The first 5 rows are patterns. Each new row is the sum of 2 different patterns, raised or lowered, with some noise. Before adding, each is slid sideways (what falls off one end comes back at the other), maybe read backwards, and multiplied by a number that may be negative. Names go in the order of the patterns.
Known rows, each followed by the names of its patterns:
[-23   0   0 -14   2 -13   4  40 -15   9   3   2   1  -5 -33  15   8  -6
  -9  -5   0   1  40  -3   8  12  26 -16 -11   6  20 -40  14   8   1  -3
 -26  -1  16  -9 -19] => z385
[  8   0  10   3 -40   4   3  36 -14  -9   5  26  14  -8  -8   1 -15  22
  18   3  -5   9  -9   1  -1  -6  19  -1  -5  -3  14 -35   7   5   5   1
  20   3   7  -9   5] => z382
[-14 -16  24  10   5  11  21  18  -5  -5  -1  11  -2  -5  18  -5  15   1
  -1 -15   0  -5   1  -4  -6  -3  -6 -12   6  -8   5  18   1 -14  -4  -2
   7   6   1  10 -15] => z5
[  6   2   1  -8  -2  14 -11   5   4   5   3 -15  -9   3 -40   4  -2  -8
  17  -3  -9  -2 -13   0  -2   3  -1 -11   5  -9 -15   4  -1 -14  -7 -40
  12  -3  -8  10  -5] => z780
[-15  -4  -3   7   1  -1 -23  -5   2 -27  -9  19 -13  10   3  -2   7 -16
   4 -12  12 -18  16   0 -25  -2 -20  -2 -21 -15  -4  -2  11  -4 -28  -1
 -25  -4   0 -40   8] => z216

New rows, each followed by the names of its patterns:
[-25  18 -24 -14   2  22 -25 -32 -20  24 -45  -4 -37 -12 -13 -38 -12  -3
 -28 -26 -31  -3 -16 -24 -11 -20 -36  25 -31 -13 -14  -3 -18 -22 -41 -10
  -3 -23 -19  -7  -2] => z385 z382
[-13   1   5  18   9   7   9 -29   8  -1  -7 -11  19  12  -9 -12  28  -6
  -1  -2   7  30   5 -20   0  16  21   0 -10  25   9  25  -4 -32  12  -7
   3   3  10   8  23] => z385 z5
[ 11  22 -18  17   7   4  15  25   9   2  29   9   9   3  21  16  32 -32
   3  18   2   7   1  15  28  23   8   0  13  17  17   1   7   4  46  -1
  11  18  23  -1   5] => z385 z5
[65 60 54 27 42 23 46 38 34 59 37 31 28 54 13 49 39 46 33 55 40 42 27 44
 41 37 41 41  1 49 39 82 22 29 49 63 49 25 41 50 30] => z382 z5
[ -1  -6 -15 -11 -12  -2   2 -23   3   2   0  -6   1  -5   5   3   9   2
  16  -3  12  12   9   9   3  -8  11 -25  -8   2   9  17   4 -10  -2  -6
  -4  14  15  15 -24] => z5 z780
[  4   0  -1   2   2  17   0  13  -7 -14  12  19  -5  58  -3  11  29   3
  -6  -4  17  34   3  12  21  27 -10 -14  -3   5  14  13   0  38   9   6
   8  19  23   5   6] => z5 z780
[31 18 31 15 29 66 11 37 33 33 30 17 -2 41 17 27 21 20 36 27 57 24 27 37
 47 18 18 29 46 -9 31 35 29 20  5 11 46 19  9 14 26] => z385 z780
[ -8 -15  22  -4 -36  -9  -2  10  19 -37  21   0  -1 -22   6  14  -7  -1
  25   3 -11 -10 -15 -18   8  -4 -29   4  -6  -4   8   3 -19  23   2 -15
   4 -25  19  -9 -24] => z385 z216
[  4  27 -20   8   5  19 -15  -6 -12   1 -12 -10   7   7  12  10 -15 -19
  27 -32   6  -1  -7  11   8 -36  -2  -2  -1  10   4  -2   6  20   0 -25
   5  19  -9  -8 -42] => z385 z780
[ 23  -2   8  11  19  18  28   1  59  13   5  27 -23  14   8  -3   4  -1
  25  19 -15  11  19  22  28 -27  33  16   4  15  35  23  27 -16  56  11
   7  14  14  14  27] => z385 z780
[ 15  11  26 -14   5  18  15  22  -7  -3 -33  13  -4   2 -18  25  22  -9
 -10  51  -4  -7  28   7  30   6  -8   6  25  28  16   5  17   7  13   2
  -7  20  -3 -15  15] => z385 z382
[31 22 36 42 43 19 44 18 33 25  9 29  8 48 55 16 31 52 37 38  1 46 40 37
 16 82 36 38 52 53 56 33 18 27 31 48 59 16 44 35 55] => z385 z216
[-27 -49 -41 -49 -30 -30 -23 -35 -43 -15 -49 -32 -47 -33 -16 -11 -35  11
 -34 -26 -18 -44 -22 -13 -31 -11 -34 -40 -33 -20 -19 -34 -28 -19 -35 -36
  -5 -13  17 -58 -35] => z5 z780
[-11   0  -1  -7  17  -2 -11  -5 -17   3  -7  -9   6  -5  -4  -3 -17   3
   4   5  15 -32  -2 -14  12   2  17  14  20  12  16  -6  -1   4  -6  -8
  18   2  -6  -2  -1] => z385 z5
[20 28 31 20 27 32 38 20  6 30 23 19 15 31 29 37 20 50 10 22 27  8 22 24
 21 28 14 27 16 26 40 19 20 28 19 25 36 28 59  4 15] => z5 z780
[16 43 11 -7 18  5 24  5 30  4 19 33 -1 30  1 25 40 12  1 41 20 11  5 16
 19 27 27 46 20 25 48  9 31 21 17 -4 23 30 31 16 19] => z385 z216
[ 16  19  32  24  19  11  11  21  -4  24   8  12  15  25   9  20 -12  17
  23  15  21  10   9  14  17  41  11  18  22  -9   0  17   6  17  20  29
  17   7  27  11  15] => z382 z780
[ 31  -2  -5  -5  -9 -29  -2 -15  10 -17  -6   9 -18   2  30  -2 -10 -29
  13  11   2 -32  -3   5  -4   1  12 -31 -16  -2   7 -10   6  -7   7 -12
 -17  -1  -8   3 -26] => z382 z216
[  0   0  44   0 -21  -4   2  -9  18   1   2 -10   3  -4   0  -5  44 -11
   4  -6   5 -30  10   4 -10   8  -2   8 -16 -31 -24   9  -9 -11  20   1
  -8 -12   8   6 -36] => z382 z5
[ -1  -1  -7 -13 -11  -2 -33 -10  -4  -8   2  -8  -5   0   5  -2 -10  -9
  17  -7  -9  -7 -14  17 -22  -2   9   7 -19 -10  -1 -13 -35 -13  -4  -3
   1  -1 -10 -17   8] => z385 z5
[-30 -14 -40 -23 -22 -29 -25 -48 -48 -29 -63 -24 -31 -41 -16 -31 -43 -26
 -38 -24 -43 -33 -34 -45 -36 -45 -43 -23 -30 -49 -40 -68 -28 -30 -45 -21
 -35 -18 -29 -27 -39] => z5 z780
[ 1 34  1 23 21 21 18 18 12 11 20 27  7 25  5 20  9 13  5 -3  5 13  7  6
 12 -1 17 16 -2 17 20 10 -1 -3  0 10 23 13  6 -2 -2] => z385 z5
[ -3   7  11   0  -7  30  20  -4  11  -1  12  -9 -14   0   4   8  -5  16
 -11  -3   4   1  24   4   6  12  -5  -1  -8  -3  14  -1  13   3 -10  24
  -5  18   0  14  -5] => z5 z216
[-12  -5 -13 -10 -18  12  -6  -7  -1   1   6 -24 -16 -15   0 -16 -11  11
  -2  10 -19  -1 -16 -13  -1   0  14  -3 -28  -6  -7  -8   8 -15   5  -4
   0  -5   3  -1   8] => z5 z216
[-15 -10 -19  33   8  -1   1 -13  21  -5 -31  10 -21  -4 -12  -1  -8 -10
  -8 -19 -15 -21  -4   3  19 -11  12   0 -15 -25 -13 -14   8 -32  20  -8
 -11   4 -15  14 -18] => z780 z216
[-15  -5  20  -8  -3  -6  13 -20 -22  -1   8 -39  -2 -22   2 -11 -27   0
   1  -8 -19 -22 -11  -8  -6 -12 -12  -1  22 -16  -7  -9  -4 -28  -7 -28
  -3  10 -13 -17  -8] => z385 z780
[36 17 15 14  6 47 19 16 21 29  3 13 13 17  7 18 16 20 28  5 18 14 36 22
 27 19 20  9 26  1 15 28 18  4 18 19 44 21 20 14 30] => z385 z382
[-35 -12 -20   3  -5 -22   7  -7   2 -13   8   6   5 -27  22   0 -22  -9
  18 -21   7   1   6   3 -15   7 -13   8  15  11   0 -43  11  -7  -5 -32
 -21   5   5  11   9] => z382 z216
[-16 -57  10 -39 -11 -13 -22  -2   9 -25 -10  -3  -2 -14 -21 -10 -56  -6
 -30 -20 -25  -3   7 -22 -24  18 -17 -17  -9   0   9   4 -29 -15  13  10
 -23 -11   6  -7   1] => z385 z216
[-10  -4   0 -15 -20 -20 -26  -4 -12 -11 -19   9  -4 -18 -25  24 -21 -19
   2 -13  14  -9 -22 -13   6   3 -10 -12  -5 -14  -4 -19 -34  -4 -13  -1
  -8 -20 -10  12 -18] => z385 z5
[ 12  -4  -1  -9  -4 -15  -5  -2  -5  -1  10 -24 -14  -2 -43   5 -11 -11
  20   7 -22  -6 -21  -8   2  13  -4 -19 -11  10 -15  -1 -30 -15  -4 -40
  11  -7 -19   8  -7] => z382 z780
[ 8 23 26 28 41 26 22 38 13  5 25  5 29  5 27 15 16 14  5 27  0 25 35 10
 40 35 22 16  9 25 25 23 19 40 16 21 30 23 33 24 10] => z780 z216
[  1  23 -11   0  28   9  42  -5  16  16  -3   7 -10   4  16   7  15  -8
   8  17  -6   4   1  15   5  -1  31   8   4   7   0   9  -2  10   6   0
   2  -5  10   8   5] => z780 z216
[ 23  43   7  28   8  35  16  33  32  15  17   4  32  10  46   7  27  43
  11   3  15   2  20  32 -12  18  18  16  16  26  21  35   9  16  63  -6
  16  50  -5  34  35] => z780 z216
[ 21  -8  -6  -3   6  23  14  -9  -5  12  26   0  16  17   4  16   4 -25
  16  -1  12   2   2  -7  27 -22   1   7   0   7   7   6 -37 -11 -11  -9
 -25  -7  23   9   2] => z385 z5
[ 15   4 -18  -5 -15   1   1  -8   9  -5  10   0   5   2   0 -12  -8   6
 -16  -6  19 -11  17   0   5  12 -18  30  -2  22 -13  16  11 -14   0  -8
   5 -17 -10   0   9] => z780 z216
[  5 -35   3  -7   5  -4  -2 -28  22  -7 -15  -8 -24  -9 -10 -33 -18 -18
   8   6 -27 -19  -8  -1   9 -35   9   6 -24 -29   4  21   7  -4  32   7
   7 -16 -17 -13   6] => z385 z5
[ -7 -43  -9  -8 -24  -8 -12  -8  -4 -20   3 -11 -40 -12  -9  11 -26  -8
 -17  -1   5 -49 -23 -23 -22   1 -14 -19 -11 -18 -19 -10 -15 -14 -13 -15
 -21 -16   9 -36  -9] => z382 z780
[ 15  51  19   8  18 -12  24  18  14  23  17  30  20 -10  37  15  35   1
 -21  27  -1   3   7  37  30  23  -7  22  30 -16  20  29  13  35  41  23
  37  11  30  19  37] => z5 z216
[-18 -11   1 -36 -16   4  11 -37 -12 -22  -5  -7 -26 -11 -19 -16 -12   5
 -26 -19   6 -19  -4 -18  -7   3 -16 -17 -26  -5 -16 -12   6 -13 -16  21
 -21  -3 -20 -13 -17] => z382 z216
[ 12  12  -3  14  11   6   6  -7  10  11  -6   9  16   6  30   1  20  13
   1  -6   1   7  14   2   9  16  18 -11   8 -13   0  -1  -5   9  -4   8
 -10   7  -6  -5  21] => z5 z216
[-13   0 -29 -22   5   8   5  20  -6 -15  31   0   5   2   4  -6   9 -29
  -6   5   4  18  -6  -2  -3  29   9 -17  13  23  10   3  -2 -16  38  -4
  -8  18  22 -15  -4] => z385 z780
[-14  -2   9   8   7  25 -14   6   5  -5 -22  13  10   3   6  -3  12  -9
  -5 -22  17   5  21  14  -5 -18   4  16  20 -24  11   0  47  -1 -13   5
   5   4  16  -4   0] => z382 z5
[  2  17  15   5   5  30  16   1  16   8  23   9   9   2  28   0  28  18
   0  16  -4  15  -1   4  24  12  24  16 -25  20  -5   6  22  -9  26   9
   6  24  19  14  19] => z780 z216
[ 18 -22  17  14   1  32  14  17  13  12  12  14  24  13   3  18  19  10
  25  16   5  21 -31  20   4  15  25  13  25  17  14   2  15  38   7  17
  22  14  15  -1   5] => z5 z780
[-23 -18 -56 -40 -39   3 -35 -35 -23 -40 -15 -24 -61 -19 -28 -35 -39   7
 -16 -35 -24  -5 -24 -24 -56 -24 -39 -18 -11 -48 -24 -21 -39 -23 -14 -54
   7  -4 -44 -11 -33] => z385 z216
[ 12  -7   7 -14 -13  -4   5  -6   8 -11   2   6   3  -2  20  -2  -8  35
  -4  -7  -6  17   6  10   1  18  20 -18 -10 -17   8  29   2   5 -24   6
  -3  -1  -2  -2   0] => z382 z5
[-19 -16  15 -28 -29 -14 -20 -23 -21 -42  -4  -6 -27 -18 -20 -20 -15  17
 -17 -14  -2   0 -29 -21 -33  -5 -54  -6  -9 -22 -23 -36 -23  -5 -23 -33
 -34 -23 -18 -32 -15] => z385 z780
[-15 -11  -9   8 -13 -22 -12  -8  -9  -4  -2   0   5 -15  -8 -10 -12   8
   4  -9 -26 -12  -5  -5  -7 -37  -7  -2  -4 -19 -21 -21  -8 -14 -17   2
   2   4 -13 -27  -7] => z382 z5
[  3  -2  15  31  29   3  18  10   2  32  24  11   4  27  18  19  12  13
  36   2   0   3  26  -8  19  20  12   9  15  13  25  10  11  20   3  13
  14 -16  13  15  30] => z382 z5
[  5   3  16  25  26  18  13  21  17  19  53  27  12  -2  23   8  12  11
  13  26  18  12  28  -7  18  28  36  -8  18  12   8   5 -12  23  28  23
  -2  45  16  -1  20] => z382 z5
[-17 -41 -27 -20 -60  -1 -17  -9 -42 -24 -23 -29 -55 -37 -14 -37 -25 -15
 -28  -7 -34 -17 -27 -33 -14 -16 -11 -30  -9 -15 -35 -16 -31 -12 -38 -26
 -27 -39 -12 -11 -37] => z5 z216
[16  4 22 20 10 11 21 29 13 20 22 20 30  7 13 21 12 25 21  9 16  6 13 25
 15 17 18 14 13  2 13 15 13 34 10  9 21 12 20  9 19] => z5 z780
[-19 -26 -50 -17 -16  -2  -8 -28 -18 -41   7  -7 -41  -8 -26 -24  -6 -36
 -16  -5 -28  -6 -13 -31  -4  13 -17 -16 -10   4  -7 -25 -16 -31  24 -36
  -5  -5 -20 -31 -33] => z385 z216
[-13  -5 -39 -17 -33 -18 -23 -18 -27 -22 -27 -26 -22 -13 -18 -30 -21 -11
 -28 -25 -41 -18 -18 -28 -33 -38 -19 -16 -13 -18 -18 -33 -24 -13 -26 -20
 -27 -10  -7 -26 -19] => z382 z5
[-28 -40 -33 -26 -26 -19 -29 -41 -38 -35 -32 -22 -14 -19 -67 -33 -35 -45
 -12 -48 -21 -17 -35 -46 -37 -35 -37 -42 -44 -26 -35 -23 -37 -26 -41 -21
 -25 -42   6 -18 -27] => z5 z780
[-12   8  -9  12 -11 -24   6 -21  -4 -12   6 -10 -11  -3 -20   2 -22   1
  15 -14   3  22  -2  -9 -11   4 -13  -2 -23  36 -10  -2  16  -9  17 -13
 -20   1  -1   0  13] => z5 z216
[ -1  -5 -18 -11 -29 -11   1 -22 -22 -28 -20 -21 -14 -11 -18  -5   9 -31
  -9  -5  -4 -27 -16 -33  14  -9 -17 -17 -18 -14  -7   9 -15 -15  -5   1
 -25 -21   9  -6 -34] => z385 z382
[-31 -33 -15   0 -25 -19   3 -12 -26   4 -29 -16 -18   2 -11  -2 -19  15
  -7  -7   9   0  -3  -4 -24 -30 -12   8   2 -11  -7 -19   1 -23 -11   9
  -8 -28 -25  -9 -28] => z5 z216
[  5   5   8   1  11  -1   5  13   2  14 -11 -31   0  15   6   3   9  18
  32 -11  -5   3  14   3   0  14 -23  13  -2  -5 -22  10   4  -1 -12  18
  -8  -5  -8   8   9] => z385 z5
[-44 -30 -69 -35 -23 -45 -41 -27 -51 -37 -53 -42 -28 -63 -46 -24 -48 -22
 -39 -33 -22 -56 -35 -40 -24 -27 -35 -38 -55 -47 -51 -44 -60 -53 -37 -39
 -40 -35 -67 -44 -65] => z780 z216
[-26 -23 -19 -18 -16 -24 -12 -28 -33 -12 -24 -20 -17 -23 -22 -28 -17 -22
 -30 -23 -24 -11 -19 -32 -13 -20 -35 -30 -13 -15 -20 -25  -7 -25 -27 -21
 -29 -22  -9 -14 -43] => z385 z5
[ 22  32  32  25   5  25   4  20  29 -15  39  16  19  40  35  32  25   5
  29  31   1  24  47  14  35  32  31  35  14  32  10  40  12  40  46   3
  29  16  23   8  11] => z780 z216
[38 29 21 35 42 33 57 29 25 37 33 37 35 37 -2 52 25 27 25 43 52 29 10 59
 24 32 39 36 57 34 32 38 40 55 26 36 40 38 37 29 -1] => z385 z216
[ 17  28  13 -16  15  16   7  -4  43  25  25  -4  48   7  11   6  22  48
  26   4  28  32  50  -1  23  31   6  32   0 -20  42  10  16  11   8  23
  40   5  -2  26  37] => z385 z216
[ 27   9   7  27 -14  25  30  13  10  19  20  29  21  29  30   0   8   7
  45  25  31  25  35  43 -11  11  10  29  20   5  32  17  26  21  19   3
  19   7  19  10  12] => z5 z780
[-12 -12  -3   0  15 -11 -27   2  18  15 -10  -5   0 -12   3 -12 -40   7
 -15  -9 -17  -8  -1  31 -23  -2  -6   0   4  -6 -10 -43   7  -1 -11 -25
  11  16 -20 -30  17] => z385 z5
[ -3   5   4  -7  24  18  14  -6  19   9   5   7   8  24   5  -3   4  20
 -20   8  30  11   8  35   9  26  -4   3  15   7  22  19 -28  19   9  50
  -8 -12  22  24  25] => z382 z216
